The first 8 rows are patterns. Each new row is the sum of 2 different patterns, raised or lowered, with some noise. Before adding, each is slid sideways (what falls off one end comes back at the other) and multiplied by a number that may be negative. Names go in the order of the patterns.
Known rows, each followed by the names of its patterns:
[ -7.1   6.8 -15.4  13.0  -9.0  -4.9  -0.9   0.5  13.7   6.7  -9.3  -5.1
  -2.7  -2.4  11.0  15.7   7.3   2.8 -10.6  -3.1  15.7  -5.0   0.0  -1.1
  -6.4  18.1  -9.8  -6.9] : Q336
[ -4.9 -13.5  -0.1   2.6   7.3 -15.3  20.4  -1.5  -0.2   4.3  10.1  12.4
  -7.4 -18.9 -14.8  -1.0   7.3  22.6   3.6   5.7 -15.5 -17.6  -0.5   5.0
  13.2   4.8  -6.4   3.8] : Q496
[  0.7   1.4  -5.4   1.2   2.4 -13.6 -13.4   9.5   8.2   0.1 -19.4  -0.3
 -14.0   4.0  10.5  21.3   6.6  -5.6 -11.3   2.7 -17.6  13.9   8.6 -15.2
   2.2  -8.9  -1.0  -0.7] : Q739
[  2.8   6.5 -13.9   6.6  -7.7   4.8   3.1  18.1  -3.7  -3.8  21.6   0.3
   3.2  13.4 -12.6  20.2 -10.2 -27.7  14.8   5.5 -12.7  -7.3 -10.9  15.3
 -11.1   9.3 -10.2 -15.5] : Q299
[  8.4   2.5  22.5 -14.0 -12.6   8.8 -22.1  -6.4  10.7   8.7 -15.8   1.2
   3.3   3.1   6.0  -1.8  17.3 -11.1  23.6   2.2   7.2   5.9  -0.3   4.8
 -11.9  -9.2  14.6 -10.1] : Q683
[ 16.8   1.2   7.2   1.6 -11.1  -7.1   0.0 -11.9 -21.9  27.4   3.4   8.1
  16.3   7.8  -2.8   4.0  12.2  -6.8   5.7   6.5  -6.4  12.7  14.4   6.5
  22.1   3.1   1.9  15.0] : Q425
[ -7.1  10.5  -7.5 -32.4  -0.1  -6.2 -10.7 -10.8  -4.3  19.1 -12.9   4.6
   3.7   8.9  -1.9 -10.7 -31.2  -3.9   7.3   2.9  -6.0  13.3 -10.6  -6.6
  -1.8   4.0  -2.4 -13.9] : Q520
[-24.2  -2.6  14.6  -2.6  -6.5   6.5   0.3  11.3   2.6  -4.5  14.1   2.1
  -9.4  18.4  -4.3  10.7 -10.8   5.2  -4.0  13.8  -6.5 -20.9   8.9   6.3
   9.2 -13.1  -1.4  -7.7] : Q197

New rows, each followed by the names of its patterns:
[ 42.6   0.9   1.4  39.2   6.6  27.9  10.0  11.3  -4.3  17.6  21.3  -9.0
  11.7  20.5   9.7  19.7 -11.9  23.3  55.1  -0.3  17.5  22.9  13.1   9.7
  -6.1  29.2  12.7  22.6] : Q739 Q299
[-17.6   1.1  10.4  12.6  -3.3  -3.0 -15.3 -25.2   3.3  -4.8 -19.8   5.0
 -10.2  -9.6 -11.5   6.9  -8.2 -19.5  -3.7  -1.7 -18.8 -36.9 -18.1  -9.9
 -12.5 -23.7 -18.0  14.7] : Q425 Q520
[-10.5  15.1  37.6   0.3  16.4  28.9 -10.6   2.6 -25.5   0.1  -9.7  -1.4
 -10.7  -6.6  16.4  25.9  -1.1  -0.4 -12.1  -5.0 -17.5  -6.5   5.9   1.5
 -15.8 -10.7  14.1   0.9] : Q425 Q520
[  8.0 -13.1  12.4 -12.1  12.8  12.3  18.4  -3.8   6.1  27.0   8.9  21.4
  28.7  -1.2  38.2  14.5 -35.3  22.3  10.7 -12.9  -2.0   1.0  23.4  -8.1
  24.3  -4.1  -9.3  16.6] : Q299 Q425
[-17.6   1.5  10.4  17.0  -1.3  -5.1  -9.0  -4.4 -14.5  12.3  16.1  -5.3
  -7.1 -18.8  -8.3   6.7 -14.7   1.1  15.2 -11.5  -2.4 -13.9  16.1 -22.5
   1.5  -9.3  -3.3   0.6] : Q496 Q197
[ 14.5   2.8  13.8   9.7   1.8  20.0   6.9 -11.4   2.8   6.2   9.1   2.0
  33.7  10.7   7.7   1.0  11.2  27.5  -4.2  -8.3  -6.4   1.6  25.4  17.4
   3.4   6.2  -1.9 -19.6] : Q336 Q496
[ -2.1  -7.3 -18.0  -0.4 -15.0   1.3  -2.1 -15.4  -8.4  13.4  11.0 -14.4
   2.6  -7.2 -28.7 -21.0 -10.9  -2.9  -0.8 -10.7  17.5 -16.4 -25.4  10.4
  13.6   0.3  -3.6  -0.7] : Q739 Q520
[ -1.4  25.4   0.6  -9.8  -3.4  -9.6 -27.5   6.9 -12.1 -15.1   0.1 -20.7
 -16.5  -1.3  -5.5   0.3   6.6   8.6   2.8   1.2  10.1 -16.9   4.7  -7.6
 -30.2  -7.1  -9.1   0.1] : Q739 Q425
[-25.0  -6.8  -9.3  -0.2 -26.3 -45.6  -7.0 -22.0   0.3 -24.8 -26.9 -23.4
 -46.4 -20.4  -3.0 -20.1 -22.1 -13.9 -16.6  -3.7 -22.5 -30.1   2.8 -10.6
 -26.7 -11.1 -21.5 -14.3] : Q739 Q197
[  5.8   1.9   9.6  25.7 -12.8   4.6  21.7  -7.8  18.4  13.5   9.7   4.3
  18.3   6.6  10.5   8.1  -8.9   7.5  -5.4   8.0 -16.3  32.5  10.0   8.9
  20.6   1.3  -6.5  17.0] : Q683 Q425
[-22.2  -8.0   3.9 -12.1 -16.5   2.1  22.7  -0.4  -5.2  -2.7   5.4   0.9
 -32.7   3.9 -18.1 -25.7 -28.6 -12.5 -11.0   1.6   7.8 -19.8 -12.3   2.6
 -23.2  -5.1  -5.4  -4.1] : Q425 Q520
[  6.6 -11.0   4.2  13.7  23.3  -1.8   7.6  38.6 -20.5   1.4   7.6 -22.2
  11.9  -5.0 -25.5   4.5  11.7 -13.8 -10.5  -2.2   4.9 -19.8   4.6 -24.7
 -13.3   3.1  -4.9 -24.6] : Q299 Q425
[-8.4 -4.3 -2.3 11.6  1.6 20.6  8.7 -5.1  5.7 -3.5  0.0 32.1  3.3 -7.0
 14.8  5.8 12.8 -2.6 13.6  1.2  9.0 16.1  6.5 -6.5  6.1  8.2 16.4  4.3] : Q739 Q299
[  9.6  17.4  20.7   9.2   9.2  -1.9   4.2  15.8   0.5  17.0   5.9  33.1
   1.9  -1.8  25.8 -11.2   1.4  23.7  22.0  -8.4  11.0   9.5   2.9   7.6
   5.1  15.5 -15.3  42.4] : Q683 Q425
[ 11.8   0.1   0.2   0.6  15.7   4.2  12.2   2.6   6.0   1.6  -8.5   0.5
   9.9  10.8  -2.8  16.7  -1.9  -4.6   2.1   8.4  16.4   2.2 -13.3  -1.0
   3.3   8.6  19.2  -3.6] : Q336 Q496
[  6.7 -13.9  10.5   1.1  -2.9 -15.8  13.8   8.3  -0.2  23.8  12.8  -0.2
   7.4  25.2  -8.9   2.4   0.4  -4.6   2.4  -2.4   9.8 -15.0   7.9  -1.7
  -1.9   8.8  -2.3   5.3] : Q683 Q425
[  1.5 -27.0 -27.0  -4.4 -19.0  -6.1 -16.1 -18.6  -8.6 -16.2 -19.6  -6.5
 -21.6  -3.7 -15.9 -19.6 -25.1  -9.7 -10.4 -30.8  -3.5 -16.1 -18.1 -37.6
 -22.6 -18.8 -25.2 -21.1] : Q739 Q197
[-24.9  13.6 -12.2  -4.0 -17.6   5.7  18.8 -17.9 -22.9 -22.2   3.9  -2.8
  10.8  17.7  -2.1 -27.3 -14.1  -1.3 -12.0  -1.3 -16.0 -12.6  -1.5 -22.6
 -16.5   1.2 -23.1   0.9] : Q496 Q197
[ 11.5  22.8  -3.1   7.1  20.0 -20.8   8.3  42.7  14.7  -1.5  17.3  17.9
  13.7  -2.9  15.3  18.0  -4.9  19.4   9.6  21.6  38.4   9.8   6.0  -5.3
   4.8   8.3   8.1  18.7] : Q683 Q520
[-10.1  -3.1  18.5 -32.3   6.2  25.0 -11.1  -0.3   7.8  21.3  -2.0   6.5
  10.2  -3.2  13.8   9.9   0.4 -17.9   3.2   6.2  -4.5   2.4  -1.1   3.4
 -10.7 -10.5 -12.1 -20.3] : Q299 Q683
[-25.8 -28.8 -14.7 -34.5 -18.7 -22.1 -21.4 -21.3 -19.5  -6.9 -18.5 -35.9
  -3.6 -19.7 -19.7 -45.9  -6.4 -16.3 -20.8   5.3   0.8 -20.6 -25.9 -12.3
 -17.1 -29.7 -10.8 -16.3] : Q739 Q683
[ 34.3   2.3 -15.8  36.9 -13.0   3.5  25.1  27.7   5.6   4.1  -3.7   0.2
  15.3  15.8  47.7   3.1  39.4  -0.4   1.7  15.2  15.2  27.7   2.4  -4.7
  28.4  -5.3   6.9  11.8] : Q496 Q683
[-19.2 -12.6   6.2  24.2   0.5 -11.5  -7.8   1.0 -11.3  11.2   2.3  -7.3
   0.7 -14.9   7.9  -5.7   4.0  -7.8  -4.9  -2.4   8.2 -18.4 -26.0  11.3
   8.8   3.1 -27.4  -2.3] : Q739 Q197
[ 16.4  -5.4  18.5 -21.5 -25.3   4.9   6.8  -4.5   6.9  -6.4  10.7 -17.1
  10.8 -21.2  -5.2   7.6  -4.7 -11.1   0.0  -7.5   4.0   3.2  16.9  -7.2
  -3.7  20.7  -8.7  -6.4] : Q739 Q299
[23.3  9.9 11.9 13.5  9.3 28.1 22.1 30.1 22.7 42.0 26.8 -6.5 23.4  1.6
  4.7 21.5 28.2  9.2 13.1 27.5 18.1 19.3 23.5 21.5  3.9 30.7  5.8 22.0] : Q683 Q425
[ 15.6 -23.5  13.5  12.1   1.1   5.9  27.5  -6.5  28.4   7.4   1.7  12.8
   1.3  -5.4  15.0   5.7  -8.1  -3.6  -9.6 -25.7 -25.8  22.0  13.2  10.7
   0.6  11.8  -3.0   3.8] : Q336 Q425
[ -2.4  -4.2   3.3  -1.1  17.9  -0.7   8.9  20.3 -17.2   3.4 -11.7 -25.7
 -15.7   1.2   1.0   4.8   7.7  -1.5 -15.9  -5.2 -12.0  -9.8   1.2 -16.5
  -7.1  -0.1 -15.8 -21.7] : Q496 Q425
[-16.6 -23.6 -18.3   8.7 -26.0 -22.2 -12.9 -14.4 -15.0 -15.6   2.8  16.3
 -24.7  -6.5  -5.8  -1.9   1.2  -3.6 -25.7  -7.2  -9.1  -5.3   2.2   0.9
 -16.5 -12.5 -13.3  11.8] : Q336 Q520
[  4.6  17.6   5.7   4.3 -10.1  -0.1  -1.3   9.4   7.4  -4.7  -4.2   2.5
  -6.5 -14.4   7.3   3.7 -10.3  -3.1  -4.3  -3.0 -15.5  11.0   0.1  -7.4
 -12.4   2.3 -16.1   5.3] : Q739 Q299
[ -7.4  13.3 -19.1 -32.5 -12.3   1.2 -11.3  19.8  -9.0   4.9 -12.3  -0.1
  -8.2  -4.6  26.1   0.2  -5.2  12.1 -20.2   4.5 -13.9 -29.4  15.2  -9.1
  -2.1 -12.4 -15.5  14.0] : Q496 Q299
[  0.9 -22.2 -27.4  30.0  -8.8   8.9  10.0  22.7 -17.7 -11.7  13.4 -27.7
  -5.4  10.5   0.6  -8.6   7.6   4.4  14.3   5.4  -4.7  23.0  -1.8  19.2
   3.7   4.5  -6.1  -8.9] : Q683 Q425
[ 18.1 -11.2  -1.5   0.9  31.4 -13.1  -3.0  26.8 -15.9  -4.5   6.9  26.4
 -30.5   7.1   6.7   1.6  -0.3 -10.8  25.7  12.5  39.4   7.3   3.6 -13.1
   0.7   1.7   8.5  13.3] : Q496 Q683
[-14.2   9.2   9.7 -10.0   8.5   1.4  -2.9  20.0 -20.2   5.9  38.7   1.1
   3.9   3.3  13.5   6.1  -0.9  25.0  17.0  20.3  16.2  -4.0   4.0   6.9
  12.4  19.5  -8.0   6.5] : Q739 Q299
[ 12.3  -1.1  -9.7  -9.4  -8.6   0.7  10.9   1.3   8.1 -12.4 -11.5  -0.7
 -11.5   0.8 -11.4 -16.7   8.3  -5.6   1.0   1.0  -4.1   3.0   5.9  -4.5
 -14.5  -3.7  12.4  -8.9] : Q739 Q425
[-43.0 -12.5 -29.9 -25.1 -33.9 -40.3 -26.4 -22.6 -31.8 -16.7 -27.8 -25.3
 -28.1 -24.2 -20.4 -22.5 -27.7 -27.1 -17.7 -30.4 -30.4 -38.3 -34.0  -9.8
 -32.1 -45.1 -21.6 -22.1] : Q336 Q496
[ 34.8   8.2   7.0   2.9   6.5   2.7  14.3   3.5  18.8  -2.0  13.4   7.8
  13.7  -8.3  20.5  26.8 -10.3  16.8  17.9  20.4  -1.2 -12.9   9.0 -16.6
  -1.1   7.6   4.5   8.6] : Q520 Q197
[ 42.7   8.6 -11.6   9.3  13.3  27.7  -2.0  17.2  18.6  -9.1   8.5  21.3
  25.5 -11.8  20.6  13.9  19.5   7.1  -3.0  33.3  32.1  18.1  31.6   2.2
   3.7   0.6  12.5  23.0] : Q496 Q197
[ 21.9 -15.5  20.6  -0.5   3.3   9.5   7.7  29.1  20.3  -5.8  11.7   3.5
   5.8   6.5  31.1  23.6   8.4  13.2  10.6  16.3   2.0  19.4   8.7   1.8
  24.1  -2.0   5.5  -4.2] : Q336 Q683
[-28.2  32.7  14.6   0.8   1.9 -12.6 -12.8   4.2   0.6  -7.1  12.6   0.7
 -13.9  -2.4  21.7 -20.8  13.4  -1.9  -8.9  -2.8  -3.3   2.6  18.6   9.2
 -14.5 -19.3 -27.7 -18.9] : Q496 Q425
[-10.9  -9.5   5.5  12.8   6.0  -9.8 -29.1 -19.9   5.2  -7.6   7.1  -6.5
  -9.2  -0.4 -28.2 -14.6 -10.1   5.9 -18.9  -1.0 -14.5 -15.2 -16.6  -8.1
   6.8   2.3 -25.7  -0.2] : Q336 Q496
[42.7 17.7 22.1  6.9 -7.9 25.5 29.2 33.1 21.1 14.4 30.9 18.2 -2.7 23.9
 41.8 24.0  8.1 45.2 23.5 20.7 10.3 37.1 27.3  8.6 -5.2  4.9 24.9 46.3] : Q496 Q520
[  8.7   3.9 -26.4  -5.3 -22.5  -8.4  -5.3 -14.5  -7.1  -7.9 -15.2  -2.9
 -26.6 -15.2  -0.3   2.5 -15.3 -22.7   3.1 -25.8  -6.3  -2.1  20.7   0.4
  -8.4  -5.9  -3.6 -31.8] : Q739 Q197
